The rows of a group lie close to one hidden flat surface of 5 dimensions, which may be shifted away from zero. Surfaces can cross.
Known rows, each followed by its group:
[-13   6 -23  22 -21  14  -1  -5  12  10  13]
K568
[-13  -8 -20   3 -19 -27 -17  28  15 -21   1]
K684
[ 15  15  -8  -5 -10  14   5  -5   2  18  -2]
K286
[ 10   0  15 -14   3 -10  13 -16 -14  10  15]
K491
[-26 -19  26  -2  15 -20  -4 -17 -22 -14   7]
K684
[ 11  -7   0   1  -3  -2  12   0  -4 -14  -3]
K684
[  8 -10 -17  17 -31  -1  26  17  -8 -21 -26]
K618
[-15  21 -32  -4 -21  -1  10 -19  15  23 -27]
K684
[ -6  -6   6   9   4  25  20 -12   2  -6  -7]
K618
[  5 -22   8  -3 -19  -4  34  19 -13 -29 -29]
K618
[  7  -1  14  18  12  20  26 -17   4  16  35]
K491
[ 30  10  10 -17  -6 -27  -9  20 -23  17  -7]
K286
[  4  10  -7   5  -2  -9  -4   5   1  12 -10]
K568
[-10  -6   5   0  17 -19  -5 -17  -2  -7  15]
K286
[ -1 -31  51   8  17 -24  21  -4 -49 -12  11]
K491
[-1  0 12  2  9  4 11 -9 -8  9 -6]
K491
[  6   2   2   5 -13  15  -6   4 -12  11  10]
K568
[ -7   3   6   5   8   2   1 -12   3  16  12]
K286
[ -6   6   2   8  12 -20  -3  -4  -3  10 -14]
K568
[-14 -16  26  26  17   3  17   3 -19  -5 -12]
K491
[-39  -1  -4  35 -10  -8   8  20  27  28  18]
K286
[  6   9   6 -11   0  -5 -11   5 -11  16  -7]
K684
[-12  15 -18  14  15  15  -1 -11  31  13  -4]
K568
[-4 -3  8 -3  7 -1 -2 -7 -7  0  0]
K684
[-3  6  7  6 -5  8  5  2 -4 26  6]
K286
[-15  -4  -9  13   5 -12  -8 -18   6 -10  15]
K618
[-11 -14   9  -1   4 -16  -2  -2  -9 -16   3]
K684
[-25 -15 -38   5 -21 -24   5  13  42 -39  -1]
K618
[-14  -8  14 -18   5 -22   1 -14 -17  -5 -16]
K491
[ -3   5 -12   5   7  11  -4   5  22  -1  -7]
K568
[ 25  14 -16   2 -17   2  16  10  13  17   8]
K491
[ -3  -3 -17  16 -11  -8   4  -1   2 -14  -3]
K618
[  7  -8 -11   2 -23   5  25  17   2 -18 -25]
K618
[-16  -9 -23  15 -18 -47   1  14   5 -20 -13]
K568
[ 31  15   5 -16 -37  48  27  -6 -33  28 -21]
K286

New rows, each followed by its group:
[ -5  -1 -16   2 -18  -1  11  -6   5  -6   0]
K286
[-22  -1   4  17   0   2   7  -1   6  18  14]
K286
[ -9 -14  15  -9  11  -7   6 -30 -21 -17   8]
K286
[20 10 -7 10 -7 13 20  4 10 18  9]
K491
[ 17   2  13 -18   5  -2  -1 -19 -24   0  -2]
K286
[-4  3  8 12  8 13 12 -4 -2 11 -8]
K491
[-31   3 -18  -2 -11 -18  -4 -11  11   5 -13]
K684
[-33   6 -28   4 -16  -8  13 -25  17   3 -18]
K684
[ 24  -6  35 -12  17  -3 -12  13 -31   2   7]
K684
[ 15   4 -19   5 -20 -10   4  15   1  -5 -14]
K618
[ -2   0   5   0   6 -12  -3  -4  -3   6   8]
K286
[ 22  -2  18   0  -2 -14  15   9 -22   7   1]
K491
[ -7   3 -12   4  -4  -7  -1  -1  11   6   7]
K286
[  3   9 -17   7  -3  -5  -9  -5   8   2   6]
K618
[ 13 -10   5 -20  15 -47 -14 -12 -20 -28   3]
K286
[  2  -2  -7  -6 -10 -14  17 -13   7  -3  20]
K491
[ -8  -1 -23  15 -31 -37   0  42  18   7  -1]
K286
[ 1  6 -6 -2 -1  3 -7  4  7  7 -1]
K684
[ 30   9 -16   3 -23 -26  -7  18 -22   0 -15]
K618
[  7   3 -13   8  -8   8  10   2   4  -4  -9]
K618
[  0  -1  11  -5   6  -4 -19  11  -6   5   8]
K684
[-11   1  22  -7  17   4   1 -25 -20  13  -2]
K684
[ -5  10   3   3  15  31  21 -40   5  16  -3]
K684
[  1 -13  22   8   6 -13  17   2 -22  -5  -3]
K491
[ 22  11   0 -11   7  48  -9  18  16   3  -3]
K568
[  1   3  -5   4 -12 -18   0  12   0   9   2]
K286
[ 44   8 -15 -27 -41  -8  10  14 -29  -5 -30]
K286
[ -8   2   4  12  -4 -10  -2 -10 -18  14   5]
K568
[-15  -2  -4  -4   2   0  12 -25  11  -1  12]
K491
[  9  16   3   4   3 -16 -11  18   4  33   6]
K286
[ 10  12 -46  -7 -19   6   1 -12  28 -17  -6]
K286
[ -1  -4 -10  -2   9   1  -6  15  24 -20 -14]
K568
[ 37   7 -11  -5 -27 -31  -6  27 -28  -2 -21]
K618
[-20 -17   5  15 -16 -30   0  -4 -26 -10   9]
K568
[  4  18 -38  27  -9 -18 -27 -13   6   8  16]
K618
[-44 -22   7  -7   7 -28   6 -24  -8 -29  -9]
K491
[  4  -5   1 -19 -15 -35   7   6 -16  -9 -15]
K491
[-39 -17 -29  37  -9  -3  22   1  34 -29  -2]
K491
[ 12  28 -10  -9  -3  21  -2  -7   8  38 -15]
K684
[-28 -19   3  34   4  -3  19   4   4 -19 -12]
K491
[-14  -8 -21  27 -14  29  29 -10  19 -16 -12]
K618
[-20  -1  -5   5   2   0   7  -9   8  -3 -16]
K491
[ -6 -16  10   4  -7  16  -4   3 -13 -15  16]
K568
[  5   5  18   0  -1  -3   1   6 -18  26   3]
K286
[ 17  16 -14   5  -1 -29 -31  -5 -16  14  12]
K618
[  4  -3   0 -22 -27 -55   7   5 -39  -3 -39]
K684
[-22 -16  11   2   4  -1  13 -27 -13 -14  10]
K286
[  2   8   0  -5   4  14   3 -18   1  11   5]
K286
[  1  15  -8   4  14   1 -21 -19   8  15  19]
K618
[ -3   5  -9 -40   4  -3  -3  21  48  -6   3]
K618
[-19   9   2  -2  10  10 -18  -9   7  21   5]
K684
[ 21  18   3  -5   6   4  -8  10  -4  25 -15]
K568
[  0   6   5  -2   7  10   2 -11  -1  12  -1]
K684
[ 14   4   0  28  -4  -2   1 -16 -36   5  -3]
K618
[ 32  -1  36 -19   3  15  21  11 -39  10 -26]
K618
[10  1 -4  4 -8 -6 16  5  2  4  0]
K491
[ 17   7  10  10   1   8  11  13 -11  18 -18]
K491
[ -7  -1  -4  11  -4  -2  11   6   4  -1 -17]
K491
[-12   5   4  18  13  26  10  -6   7  12 -16]
K491
[  6  -1   0  -5  -6 -10   4   4  -7  -5  -8]
K684
[-9  1 -4  0 -1 -3 -9  3  7  0  2]
K684
[-4  0 16  0 23 12 -5 -6 -3  4  0]
K568
[ -3   7 -11  -3  -9   1  10 -12   3   6 -14]
K684
[ -4  -6  -2  -6   3  -4   4 -24  -5 -14   5]
K286
[ 13   3   7   2   2   2   3  -6 -17   7  -3]
K618
[  9  -7   0 -35 -21 -52   5  -2 -19 -12   0]
K491
[ 7  7  0 -5 -1  2 -4  2 -3  8 -4]
K684
[ 16  32 -30   3  -4  37  -3  -1  40  28   0]
K618
[  3  19 -16  19 -21  -3  -3  -4  -9  35   4]
K568
[ 15   5 -18   7 -21  -8  16  16  12   2  -3]
K491
[-21  12 -21  10  -2  20  -1   0  24   6 -39]
K491
[  4  14   2 -19  -2  -3  -4   0 -12  15 -35]
K491
[ 9  1 -3  7  6 22  4 -2 14 -4  9]
K684
[ -5  -3   6  -5   1 -11  -1  -4  -8  -1  -4]
K684
[-34 -16  29  21 -32  11  33  14 -28  28   3]
K286
[ -9 -13  -6   2  -6 -18  -5  12   4 -22   3]
K684
[-5 -4 -4  1 -1 -3  7 -8  2 -6 -2]
K684
[ -7   0   4  -3   0  -9 -13   7  -3   3   2]
K684
[ -2  -5  -5  -6  -2 -26  -7   5   1 -14   0]
K618
[-49  -6   1  -8  -3 -44 -51  23   1   4   8]
K684
